There are 3 nested groupings, the coarsest first. Each group lies inside one group of the grouping before and may be the whole of it. The rows also spread widely along 8 directions, which tell nothing about the answers.
Known rows, each followed by its group in each grouping:
[ 40  -6 -70  25  10 -15  16   0  27  -7 -23  45 -14   4  10  12   4  10
  31 -18 -49  18  15  43 -36  -7]
bod defeb zavo
[ 15  -1 -13  50  -6   1   4  37   2  -2 -59   1  10  46  -9   9  33  26
 -19 -55   0  43  30  35 -32 -24]
tega Bab numos
[ 25   9 -49  22  26  -9  23  -6  -2   1  -3   1 -12  12  -3  18  20  15
 -15 -21  36  38  12  24   2  -9]
gil befak gabi
[  0   1 -10  14  32 -11  10  39 -29   9   4 -31  11  25 -46  21 -19  15
   0 -15  38  17  -3  10  15  18]
taz Tel saz
[ 20  26 -19  10   7 -47   3  48 -28 -10   3 -21   9 -11 -44  21 -20 -13
  36 -30  -8 -21 -19 -10  21  17]
bod gobuk nenim
[ 43 -14 -21   1  31 -43  13  22 -27 -36  11  49  -9  -2   7  29   2 -34
  22  -5 -10   2  12 -14  29   8]
gil Fadad voti
[  8   2   6  43  13 -14  10  60  -9  -3 -40   1   8  49 -10   7  12  13
 -17 -28  13  36  22  34  -1 -12]
Kilib gitu pobi
[  2  -7  34   6  11 -36   4  70 -36 -22  11  17   0  14   3   9 -55 -25
  21  -4  -1   0   3   7  15  19]
Kilib gitu kono
[-17  -3  18  26  30  36   0  16 -18  24  13 -43  16  53 -16  -4 -12  24
 -33   7  47  45  35  41 -28  31]
taz linop netev
[ -7  33  -1  26  14  -8   6  30  -9  16   0 -43   8  15 -22   6 -11  15
 -14 -21  43  19  10  31   7   0]
Kilib gitu fufi
[ 30   3 -41  34  50  -8  20  44  -9  16 -32 -31   5  52 -55  12  36  23
   6 -23  25  45  10   6  13 -15]
gil Zudi saso
[  9  57   5  23 -11 -49   1 -16  19   7   9   6  -9 -38  22  12  -8  -4
  -5 -35  12 -13  20  40  15   3]
bod nini geten
[-24  35  70   7 -30 -31 -22  38 -38 -17  23 -14  17 -17   3   6 -52 -34
  -9 -33  19 -21  16   8  -7  23]
tega mok bon
[ 21 -15 -37  15  27 -25  17  43   7   2 -23  23 -11  23 -23   9 -16   9
  39 -18  -8  17 -12  30  -8 -16]
gil gero Tosi
[ 16  40 -23   7  17 -22  20 -36 -11  -4  48 -21 -17 -26  13  33  -2  -1
 -30 -11  61  17  17  -2  51  28]
bod nini kuvaf
[ 19  56 -53  24 -14 -20   0 -38   4  -2  13 -13  -1 -45   3   8  12 -13
  -6 -28  -2 -11  30  28 -27  16]
bod defeb suleg
[ 23  20  -7  -3  21 -26   4  11 -55 -44  20   5   6 -10 -11  25   8 -39
 -11 -24  12   5  30 -38  26  24]
tega mok nis
[ -4  22  15  33  21  -6   5  33 -31   6  -9 -39  21  36 -16  -4  22  -6
 -22 -11  19  27  55  19 -14  12]
Kilib goka geg
[  1   5  54  19  30 -38   7  45 -12  13  13  13 -14  33  -8  26 -35  15
  -3  -5  50  12   4  20  78  13]
taz linop Bif
[-32  32  68  20  25 -15 -10  41   2  50  16 -40  12  21 -29 -11 -46  27
  12   3  34  -3  13  53  10  15]
taz linop par
[ 28   6 -59  30  23  -6  35   0  38  23   0  -3 -27  11  -5  42  -5  54
  -2 -26  48  50 -20  39  45 -14]
bod gobuk bala
[  7  33  -6  24  -6   2   0 -40   5   4  19   1   5 -21  30  -5   2 -15
 -22  -3  -1  15  53  43 -41  24]
bod defeb rur
[-11  27  11  15 -34 -22 -11   2   6   1  10   9  -5 -31  19  -6 -48 -22
   3 -24  10 -18   7  52 -49   5]
gil gero tomu
[ 24  18 -24  12  70  -7  19   2 -14   9   1  -8   5  24 -19 -11  38  -6
  22  17 -27  22  61   9 -12  11]
Kilib goka sego
[ 21  -2 -70   1  15 -10  25   7  -1 -18  22   6 -20  -9   7  19 -31  -3
  16 -12  13  15  -2  15 -16   8]
Kilib goka lofon
[  5  20  -9  32  21 -41   0  58  -3  18 -41 -14  14  25 -56  14  -4  29
  16 -42  11   0  -6  37  12 -12]
taz Tel giso
[  8  -2   9  29  36  -5  28  29 -12  16   6 -31   1  48 -15  24   9  32
 -28  -5  58  56  18  13  47  19]
bod nini kenut
[  5  44  -2  20  19  -5 -16 -30 -23   3   3 -12  25 -17 -10 -11  22 -23
 -23 -14  -7  -7  65  33 -47  23]
taz Tel giso
[ 29  -3 -54   9   3 -16   8  -6   3 -26  17  38 -29 -15  18  34 -36   3
  -4 -25  31   6  -9  27  13   6]
taz linop par
[ 26  -2 -16  11  40  -8   7 -15 -25 -17  11  29   0   6   8  15  12 -15
 -17  -1   6  22  45  14   1  23]
taz Tel giso
[ 19   5 -12  22  14   3  10 -46 -15 -18  24  26 -13  -5  39  32   3 -10
 -63 -12  59  38  46  23  15  22]
taz Tel saz
[ 26   9   3  15  10  -1   9 -38 -12 -20  33  26 -11 -12  50  19   0 -27
 -32   2  16  28  50  17   6  31]
bod gobuk nenim
[  5  18  34  10  -4 -31  -5  29 -56 -22  28 -10  17  -3  -2   9 -19 -44
  -6  -5  -3  -8  33 -10   5  47]
bod defeb zavo
[ 35  -3 -21  24  38   7  10  13 -36 -14  -5  -8  23  31 -17  10  40 -14
  -6   0 -25  35  44  -5 -16  27]
bod gobuk bala
[ 16  13  -6  -4  14 -30  12  -8   5 -11  35  41 -27 -26  43   6 -45 -27
  25   4 -10  -5  26  30  -5  14]
Kilib goka sego
[ 26  29 -56  17  33  -5  17  -9 -22  -7   2 -37  14   5 -28  13  43   2
 -11 -18   7  22  30  -4  -7  21]
bod nini geten
[ -6  41  27   5   2 -35  -1  -1  13   9  24   5 -12 -28  11  15 -39   2
  10 -27  25  -8   8  28  23  -3]
tega mok bon
[  7   3  26  42 -31  -5  -8  31 -27 -21 -15  -2  15  24  17  15  -8 -17
 -41 -33  16  28  30  29 -23  21]
bod gobuk nenim

New rows, each followed by its group in each grouping:
[ 15 -13 -29  40  -8  14  11  -9  29   1 -28  32 -17  21  29   3   4  14
 -26 -22  19  48  25  68 -50 -18]
gil gero tomu
[ -9  25  34  -3  29 -15  10  26 -40   0  47 -28   5  -1  -3   4 -33 -22
  -4  14  37   5  22  -2  27  35]
Kilib gitu pobi
[ -2  10  -3  -1  29   1  25  -2 -30  -4  59 -29 -10   1  12  18 -27 -13
 -25  14  63  31  27  -1  23  37]
Kilib goka lofon
[ -3   0  24  36  -4  23  -1  16 -43  -8   8 -33  30  36   5  -4  11 -19
 -44   5  11  40  63  19 -47  46]
bod defeb suleg
[  5 -23  -5   6  -7  15   8 -21   4 -15  30  43 -21  -3  59   3 -48 -23
 -16   5  19  33  26  51 -50  17]
gil gero Tosi
[ 34  -3 -61   6  14  -5  26 -14 -12 -40  27  34 -29 -14  37  34 -12 -16
 -24 -13  37  31  12   5  19  11]
Kilib gitu pobi
[ -2  16  43  21   5 -30 -10  38 -39  -9  -7   0  17  14 -10  -8  -6 -36
  -3 -15   1  -2  33  17 -15  14]
gil gero Tosi
[-15  27  26  21   8  -1  -9  16 -31  12   1 -41  27  10 -26 -20   5 -21
 -12  -5  11   3  40  23 -46  20]
gil gero tomu
[ 21  22  22  30  28 -15  -9  12 -80 -37   3 -16  21  30 -18  19  49 -38
 -63 -21  45  16  62 -29  40  41]
taz linop netev
[  8   1 -17  13 -18  -6   2   8  14 -17   8  34 -16 -10  45   6 -49 -10
  -2 -16  -1  14  10  55 -40  -2]
Kilib gitu fufi
[ 26  -3 -10  39   5 -20  18  19   0 -11 -18  16 -10  31  17  33  11  18
 -34 -30  35  48  17  22  32   0]
bod nini kuvaf
[ 23  -9 -60 -21  28 -20  25  -6  -4 -15  46  27 -33 -28   5  22 -52 -17
  40   4  16   2 -22   6   6  14]
gil gero Tosi
[-11  42   6  12  16 -31   6  56 -19  17   8 -48  11   1 -43   3 -28   6
  19 -19  27 -10  -7  16  16   7]
Kilib gitu pobi
[ 18  12 -40   0 -13 -32   8 -11  -7 -26  28  29 -28 -39  21  25 -42 -27
   1 -29  36  -5 -11  18   5   7]
gil gero Tosi
[  9  35  -6   4  46   3   9 -35  28  41  31 -11   3 -18   0 -19  -8   5
  42  27 -38   3  41  46 -38  21]
bod gobuk nenim
[ -8  10  -3  14  34 -21  13  71 -12  23  -7 -38  16  33 -49 -11 -25  12
  47  -4 -17   3   4  22 -23   5]
Kilib goka lofon
[ -7  31   8  -7 -37 -23  -4 -23 -10 -14  65   5 -12 -61  42  12 -75 -38
  -5  -5  22 -19   6  26 -15  44]
bod defeb rur
[ 25 -28 -88   8   5  -6  28  44 -23 -38   1   2 -10  17 -13  28 -30  -3
  12 -26  13  25 -19  -1 -23   9]
Kilib goka lofon
[ 10  11 -35  20  18  -8   4   7  28  21  -4   6 -12  12 -14   7 -29  35
  19 -16   9   8  -3  56 -16  -4]
taz linop Bif
[ 21 -28  33  10  26 -24  12  51  -7  -2  10  41  -3  28  13  14 -40  -6
  36  11 -34  19   6  20  14  20]
bod gobuk bala
[-13  21  61  14  42  -6   4  37 -12  42  17 -44  25  29 -29 -15 -19   6
  27  23 -11  12  32  26  -6  32]
bod gobuk nenim
[ 28  22 -60  23  25 -35  13  48  -8  -9 -31  -9   0  11 -43  18  11   9
  23 -40  -2   5 -10  10  14 -19]
Kilib gitu fufi
[ 15  53 -17   7  22 -47  -5 -15   0   9   4   9   0 -41 -17 -11   4 -29
  37 -18 -24 -34  24  24 -15  -2]
gil gero Tosi
[ 46 -16 -58  25  20 -16  28  -6  26 -13 -13  61 -28   9  27  25   6  13
  13 -10 -18  40  14  34   6  -6]
bod defeb rur
[ 23  47 -44   9  14 -23  -1 -23  19  13  10  -2 -11 -36  -6  -3  -6 -13
  25 -20  -7 -12  14  31 -30  -6]
gil Zudi saso
[-20  46  45  19  28 -26  -3   0  -1  40  18 -27   7  -6 -19   3 -21  12
  -8  -6  40  -4  29  41  23  13]
taz Tel saz
[ 18 -11   6  43  18  -8  12  53   8  17 -33   1  10  51 -17  12   4  30
   8 -17 -10  40   9  40  -1  -5]
bod gobuk bala
[ -6  49  -4  16  21 -20  -6  44 -32   8  -7 -53  33   2 -53 -17   6 -15
  18 -17 -14 -17  23   9 -30  12]
Kilib gitu pobi
[ -2   6  -1  24 -33 -23 -17  42  -8 -15 -11  10   0   4  -1  12 -53  -4
  -4 -46  15 -12 -11  45 -30   9]
taz linop netev
[-10  12   9  15 -15 -41 -14  84 -30  -6  -7 -21  10  13 -46  13 -62   0
  23 -43  18 -28 -34  18   2  15]
taz linop netev
[ 14  -1 -35  -5   1   5   2 -35  -5 -25  50  31 -24 -25  40  19 -50 -18
 -16  -5  29   5  12  28 -18  33]
taz linop netev
[ 39  11 -36  17  54  -5  21 -38  24  -3  -6  46 -19   5  19  15  41  13
   4 -10 -12  38  49  22  11 -19]
tega mok bon
[ 13 -42 -38  14  -3  -1  18  53 -28 -29  -5   9 -11  35  -7  27 -38  -3
  -7 -24  39  40 -22  13 -13   7]
gil gero Tosi
[ -8  45   9  52 -10 -46   1  76 -11  12 -45 -46  12  23 -48  19  -3  28
 -17 -63  56   7  -9  32  37 -24]
Kilib gitu kono
[ 13   3 -23  13  22  -2   5  -1   1   3  -8  15   3   4  -3 -15   4 -13
  21   2 -29  10  31  35 -58   4]
gil gero tomu
[ 24 -35 -30  29  15  -4  25  51  -8 -12 -19   7  -4  57  -5  30  -7  27
  -8 -18  17  57  -5  17   7   7]
bod nini kuvaf
[ 26  47 -79   0   5 -23   3 -22 -44 -39  24 -25   7 -46 -14   9  17 -49
   0 -26  -5 -22  34 -18 -31  24]
Kilib goka geg
[ 17   4 -48  18 -18  -9   9   1  12 -10   6  15 -11 -12  16  14 -29   0
   9 -22 -11  10   5  41 -39  10]
bod defeb zavo
[ 18  65   0  15  24 -34  -7 -19  12  26   9  -9  14 -39 -16 -11  13 -12
  38  -7 -49 -28  36  30 -17  10]
bod gobuk bala
[ 42 -22 -15  33  22 -15  18  25  -5 -21 -23  40  -9  37  14  28  15   2
  -5 -15  -8  43  23  17  18   3]
bod gobuk nenim
[  7  41  28  27  51 -26  17   6 -10  36  12 -32   8  18 -26   7  30  13
   0   9  19  20  47  13  52  18]
bod defeb zavo
[ 32   1 -48  29 -31 -21  -3  19 -22 -62 -24  43  -5 -11  31  20 -10 -37
 -22 -48  -9   7  18  19 -37  -1]
Kilib gitu kono
[ 16  16 -14  36  38   1  21   8  -8   4 -10 -15  -4  36  -2  18  32  19
 -41 -14  53  55  36  24  33  -8]
Kilib gitu fufi
[ 19  20 -47  12  32 -24   5  11 -30  -7  -4 -17  11  -3 -47  21   8  -3
   5 -27  11  -4   7   0   2  14]
taz Tel saz
[  6  62 -23  27 -16 -25 -11 -28  -4  -4  16 -18  -9 -41  -1  23  -5  -1
 -41 -49  68 -13  14  30  21   6]
taz linop par
[  0 -30  -8  16 -18  17   3  42 -22 -32  -4   2   5  33  10  21 -40   2
 -22 -31  22  42   2  18 -41   9]
tega mok bon
[  5  -8 -14  19  -1   4  10  -5  24   5   0  30 -18   5  27  -1 -28   4
   2  -6   8  26  14  59 -45  -5]
gil gero tomu
[ 23  -3  20  23  15 -46   6  54  -2 -19 -31  49  -9  23   0  23  -9   2
  21 -38 -14  10   8  12  32 -20]
tega mok bon
[ 18 -48  27  30  12  -8  21  37 -16 -24 -12  55 -22  52  37  27 -10  -6
 -33  -5  42  60  21  23  28   3]
gil gero tomu
[ 32  -4 -18   6  22  -4   5   0 -71 -48  15  12  15  10   8   6  30 -53
 -28  -5  -3  21  52 -23 -30  34]
gil befak gabi
[-11  14  39  60 -12 -10   3  52  -1  26 -33 -31  18  50 -15   3   5  28
 -27 -26  27  39  31  52  -5   4]
bod defeb suleg
[ 38   6 -90  22  30  -7  17 -14  11 -10  -8  16 -23   6 -14  32  13  25
  -5 -34  30  23  -2  24  14  -7]
taz linop netev
[  4  22  15  22  19 -31  -9  72 -29  -4 -33 -12  32  24 -40 -20   4 -20
  33 -17 -53 -15  28  17 -41   3]
Kilib gitu pobi
[  6  17  48  10  40 -24  10 -16   9  20  21  34 -16  -2  27  -8  -5 -14
   9  22   5  11  47  35  19   7]
gil gero tomu
[ 34  11 -23  24  -5 -15  15 -45 -11 -34  27  43 -24 -20  57  31  12 -27
 -44 -10  26  29  50  12  22  26]
bod defeb suleg
[  1  44 -31   2  17 -36   7 -12  28  30  18  -4 -18 -41 -18  -2 -34   5
  46 -16   9 -21 -11  46  -5 -10]
gil gero Tosi
[ 12  44  -5   1 -13 -55 -11  -5 -22 -24  38  19 -19 -48   6  30 -46 -28
  -2 -34  37 -41  -6   5  45  23]
taz linop Bif
[ 26  51  -6   4  32 -53   3  12 -27   0  23 -16   9 -33 -36  16   6 -24
  37 -13 -19 -30   8 -16  40  23]
bod gobuk bala
[  0 -23  -4   1  23  -7   9  86 -33 -11  -7 -22  15  44 -49  15 -40  11
  35 -20  -3  19 -21  -7 -10   8]
tega mok bon
[ 17   5 -29   3  17 -38  16  45 -11 -13  10   9 -15   1 -10  16 -38  -8
  37 -15  -2  -2  -7  10  10   6]
Kilib goka sego
[ 26 -28  31  19  47 -21   5  53 -42 -24  -5  35   0  53  -5  19   0 -10
  -5   3   8  28  32  -2  42  20]
taz linop par
[ 17  40 -35  31   5 -27   9  15 -26 -10 -10 -42  14   3 -29  25  35   3
 -30 -47  37  14  15  -2  21  13]
bod nini geten
[ 11  27 -56   6  40  15  16 -14 -21   2  21 -47   9   5 -23  -5  18  -5
  -2   3   9  23  42  10 -40  23]
Kilib goka sego
[  3  44 -22  16  16 -25 -10  11  -4  15 -17 -21  19 -13 -42 -23   9 -17
  36 -22 -33 -22  23  33 -58  -3]
gil gero Tosi
[ 33  -1 -38   8  24 -40  24  33  -6 -27   4  40 -27  -1   9  32 -21  -6
  16 -19  13  12  -9   5  46  -4]
Kilib gitu pobi
[ 20   4  33  18  20 -66   7  76 -17 -12 -22  28   5  24 -15  13 -13 -10
  40 -22 -34  -9   3   4  35   9]
bod nini geten
[ 17  -8 -28   0 -10 -21  14   9   1 -19  30  33 -18 -20  25  19 -56 -14
  22  -5  -6   5  -7  24  -9  24]
bod defeb rur
[  8  13  -1   8  -1 -32   1 -13  12  -4  20  46 -23 -28  33  21 -49  -5
  -2 -19  20  -5   9  48   7   8]
taz Tel giso
[  7  29 -15  36 -26 -38   2  16  -7 -11 -14  -1 -13 -10  -3  28  -9  -5
 -31 -57  66   9  -5  30  24 -14]
gil gero Tosi
[ 23  61 -31  -5  31 -62   7   4 -28 -17  30  -7  -8 -54 -25  18  -9 -32
  29 -21   8 -38   3 -19  51  11]
Kilib gitu kono
[ 18  66 -23  -1  36 -41   4 -11 -15  16  31 -39   8 -43 -43   7   4 -16
  40  -9  -9 -32  10  -7  24  25]
bod gobuk nenim
[ -5  33  39  15   0 -27 -11  44 -27  14  13 -36  27  -4 -29  -3 -28 -17
  21 -11 -17 -16  11  15 -14  29]
bod gobuk bala
[-10  39 -10 -12  32 -22  14  -5   8  29  56 -28 -13 -29  -3  -4 -51  -2
  42  16  11 -13  12  30  -4  18]
Kilib goka geg
[ 15  24  11  25  20 -11 -15  23 -86 -38   4 -38  31  21 -37  16  36 -37
 -55 -25  41   7  48 -32  19  42]
taz linop par
[ 30   5 -19  12  45 -22   3   3 -10  -9   2  34  -6  11  -6   5   6  -9
  20  -5 -22   0  31  16   5  13]
taz linop netev
[  3  45  39  -2  37 -38  -8  23 -43  -6  16 -18  22 -10 -34  -1   7 -31
  24 -10 -19 -23  38 -23  17  20]
tega mok bon
[ 33  30  -9  37  -5 -40  -1   9 -40 -31 -12   9  10  -4  -2  20  38 -34
 -26 -33  -1   2  46  -7  18  20]
bod defeb suleg
[ 49 -13 -70  14  -5 -31   0   4 -32 -64 -17  64  -8 -14  13  36  -1 -35
 -12 -46 -13   1  12   5 -16   9]
taz Tel giso
[ 10  80 -32  19  23 -49   9 -13  -4  15  13 -38  -3 -40 -29  10  19  -6
   2 -33  31 -23  24   8  32  -2]
Kilib goka lofon
[ 28 -35 -37  17  37 -10  34  67 -38 -16  -1 -13  -1  58 -38  38  -3  17
   8  -6  23  48 -10 -16  42  23]
bod defeb zavo
[ -2  29 -12  16  11  14  -5  -2 -29  -9   3 -42  25   5 -23   1  17  -9
 -22 -25  11  18  40   4 -42  14]
tega mok bon
[  8   9 -32  -2 -25 -28   9  14   7 -18  28  13 -15 -32  24  20 -66  -8
  19 -26   2 -10 -24  30 -23  21]
bod nini geten
[ 10  44 -42  10 -14   6 -14 -48 -31 -25  38 -22   4 -37   7  11  -6 -27
 -46 -25  39 -10  34  13 -32  38]
taz linop Bif
[  9 -18  22  35  16 -29  13  63   3   7 -37  27  -7  47 -11   7  -8  14
  12 -17   8  28   3  38  10 -17]
gil gero tomu
[ 34  63 -49  27  40 -25   0 -11 -26   5 -11 -45  15 -10 -52   4  67 -18
  -8 -32  16   2  40 -13   8  -1]
gil Zudi saso
[  1   0   0   4  49   4   5  26 -58  -1  18 -40  28  27 -47   5  -2 -11
  -7   7  15  15  30 -10 -12  43]
taz Tel saz
[ -1  96 -18  27  -5 -35  -8 -42   7  12  12 -34   0 -61  -1   2  11  -9
 -25 -40  41 -22  35  39   6  -5]
Kilib gitu kono
[  4  41 -16  38  -6 -33  -3  12  24  19 -14  -7 -15  -8 -16  24 -18  36
 -14 -51  59  -2 -10  54  31 -19]
taz linop par
[ 16  10 -39  17 -32 -33  -6  36 -13 -37 -14  24  -4 -14  11   6 -36 -30
  18 -42 -27 -13   6  28 -54   3]
Kilib goka sego
[ 25  29 -28  19 -22 -18   4 -30 -27 -35  29  10  -6 -34  30  25   3 -36
 -36 -22  22   6  36   2   2  34]
bod defeb suleg
[  2   9 -15  29  -3 -13   5  20  19  14 -24   5  -5   9  -8  -5 -14  12
  12 -24   4  11   4  56 -41 -15]
gil gero tomu
[  7  11  -1  29 -40 -39 -13  16   6 -20 -19  47 -10 -18  26  21 -44  -8
 -16 -53  12  -9   3  59 -20  -5]
taz Tel giso
[ 13  -8 -22  24  16  10  22  15  -8 -15   4   4 -10  28  20  19  -4   8
 -38 -10  48  52  23  27   5   5]
Kilib gitu pobi
[-12  -2   0  14  14  -9  12  60   0  13   2 -19  -1  24 -17   3 -57  20
  24  -6  17  19 -13  41 -12   1]
Kilib gitu kono
[ 18  14 -26  12 -18 -47   3  -3   6 -21  11  48 -29 -37  25  42 -51  -7
  -9 -44  39 -10 -15  33  30   0]
taz Tel saz
[ 23  47 -36  25  24 -41   8   6   4  -1 -14   2  -5 -20 -16  10  14  -2
  13 -31   1  -7  18  23  16 -15]
Kilib gitu kono
[  3  43 -21   6  14 -37  10  25 -12   8  18 -46   8 -17 -38  14 -15   6
  21 -26  17 -15 -11   5  14  20]
bod nini geten
[ 23 -12 -18  28 -16 -31  19  27   8 -26  -7  39 -23  12  36  40 -26  11
 -22 -39  33  32  -7  30  28   1]
bod nini geten
[ 12  15  13  29  -1 -14  -5   7 -55 -34  13  -5   3  16   4  33   6 -20
 -68 -30  70  20  34  -5  42  32]
taz linop Bif
[  9  69 -13  14  13 -37   8 -36   3  20  36 -26  -8 -45  -6  15   5  -4
  -1 -13  28 -13  26  19  36  18]
bod defeb zavo
[ 27  10   3  14  28 -12  18 -52   3 -11  26  53 -31 -14  54  14  16 -23
 -32   7  35  30  53  24  27   8]
gil gero tomu
[ 10   6   6 -11  42 -14  24 -14 -31  -6  60   0 -21 -14   9  21 -20 -23
 -11  21  61  19  15 -12  52  34]
gil gero tomu
[ 43  26 -50   0  38 -10  11 -39 -30 -42  13  21  -2 -21   5  20  44 -33
 -14 -20  -4  17  53 -26   8  14]
tega mok nis
[  8  -7 -32   8  -4  15  23 -20  -7 -17  44  -8 -13  -1  38  29 -29   4
 -40  -8  58  45  12  22  -6  35]
bod nini geten
[-13  38  41  11  18 -20   7   1   8  42  37 -26   1  -8  -1  -3 -32   8
  15  14  14   2  28  40  12  26]
bod defeb zavo
[ 14  35  13   5  45 -32  12  -8  21  34  33   4 -24 -16   2   5 -22   0
  27   6  24   7  16  27  38  -1]
gil Zudi saso
[-12  34  31   7  35 -26   6  20 -14  30  20 -32   3  -1 -33  -7 -13  -3
  19   5  27  -5  12  18  16  14]
gil gero tomu
[ 19  23  -7 -10  37 -47  11  40 -37 -21  28   6  -3 -18 -18  10 -25 -34
  38   0 -11 -23   3 -19  33  22]
Kilib gitu pobi
[  1  22 -10  58  -4 -21   6  62  -4   6 -51 -34   7  41 -32  18  12  33
 -33 -56  54  35   4  40  16 -25]
Kilib gitu kono
[ 13  39 -74  -1   9  -7   6 -13 -15 -12  25 -33   1 -33 -16  -1 -10 -20
  16 -17  -3 -10  19  11 -49  19]
Kilib goka sego
[ 14  15  12  26  32  -2   8 -19 -16  -2  20   4  -9  22  12  23  11   7
 -48  -4  62  35  45  19  44  21]
taz linop Bif
[-17 -21  39  19 -35 -29   4  96 -25  -8   9 -10   3  29  -9  23 -89   3
   9 -20  32  13 -37  24   9  28]
bod defeb rur
[ 28  -5 -16   9  10 -53  -1  65 -36 -35  -4  28 -10   6 -26  35 -36 -12
  23 -35   9 -18 -25  -9  44  11]
taz linop par
[  7  19  48  16  27 -38  -2  44 -46 -18   4   7  13  12  -2   1  -5 -36
   1  -3  -6  -2  43  -2  20  20]
Kilib gitu kono
[ -1 -10 -31  14  10  -2  15  31  33  29   3 -10  -6  14 -13  11 -42  35
  32  -7  19  21 -21  57 -30 -12]
gil Fadad voti
[ 12 -18  65  32  -4 -50   1  95 -21  -9 -20  31   4  41  -2  25 -40  -5
  17 -23  -9  13  -8  16  43   9]
bod gobuk bala
[  6  21  16 -16  36 -26  14  -1 -23   7  62  -4  -2 -23   0   4 -38 -25
  33  31  -4  -8  20  -3  24  47]
bod defeb rur
[ -7 -21  13  25 -17 -13  -1  73 -15  -5 -26   2   7  35 -16  -1 -43  -3
  11 -24   3  13 -11  37 -44   1]
gil gero tomu
[ 14  -1  24 -17  50 -18   8  27 -46 -23  35  10   7   7 -12  10 -18 -29
  28  11 -17   4  27 -30  19  31]
tega mok bon
[  0 -17  48  27  -9 -29   1  71 -18 -22 -13  35  -4  30  28  13 -51 -14
  -4 -16   9  21  12  35   5   4]
Kilib gitu kono
[ 23 -16 -37   7  44   8  27  23 -41 -10  22 -26   8  35 -28  19   8   1
   1  13  10  41  20 -15   9  38]
bod defeb zavo
[ 23  35 -22  30  15 -49   9  19   2  -4 -22  14  -8  -2  -4  11  17  -6
  13 -33  -6  -2  28  26  15 -15]
Kilib goka geg
[ -1  -8 -35  27  18  17  18  17   9  20  -8 -26  -4  35 -18   6 -10  29
 -11 -13  48  50   2  47 -27  -5]
gil gero Tosi
[ 24 -23 -25  19  50 -10  21  40 -14  -1 -20  13  -3  46 -27   8  11   4
  21  -2  -1  37  13  13   1  -4]
gil gero Tosi
[  7  48 -67  11  34  17  11 -34 -14   6  25 -59  11 -22 -24  -4  18   0
 -14  -5  27  15  34  16 -34  17]
Kilib gitu kono
[-18  12  18  17  20  30  11  10 -42   6  32 -64  18  33  -2  -5  -6  -8
 -47  11  56  47  55  16 -28  40]
Kilib goka sego
[ 35  -6  -5   0  27 -32   9  12 -13 -37   3  62 -12  -1  20  20  -7 -25
  24 -15 -33   6  25  -5  13   1]
tega mok bon
[ -9  18 -15  22 -35 -25   2  51  -6   4   3 -33   4  -5 -24  16 -53  10
   7 -36  28  -1 -28  32 -11  14]
bod defeb rur
[ 39  28 -38  14  22 -46   7   0 -14 -17 -11  29  -5 -16  -7   9  27 -21
  17 -29 -19  -9  20   9  -3  -8]
gil befak gabi
[ 13 -10   0   5  32 -41  17  85 -19  -9 -17   7  -1  35 -45  27 -27  15
  43 -29   0  15 -24 -10  43  -6]
tega mok nis
[ -4  -1  -6  25  37  27  -2  22 -24  15  -3 -40  23  50 -35 -10   6  16
 -12   1  12  30  36  31 -43  26]
taz linop netev
[ 15 -14 -21  30  -9   7   3   9 -20 -28   4  11 -12  21  18  36 -17   7
 -56 -32  69  39  11  25  10  15]
taz linop par
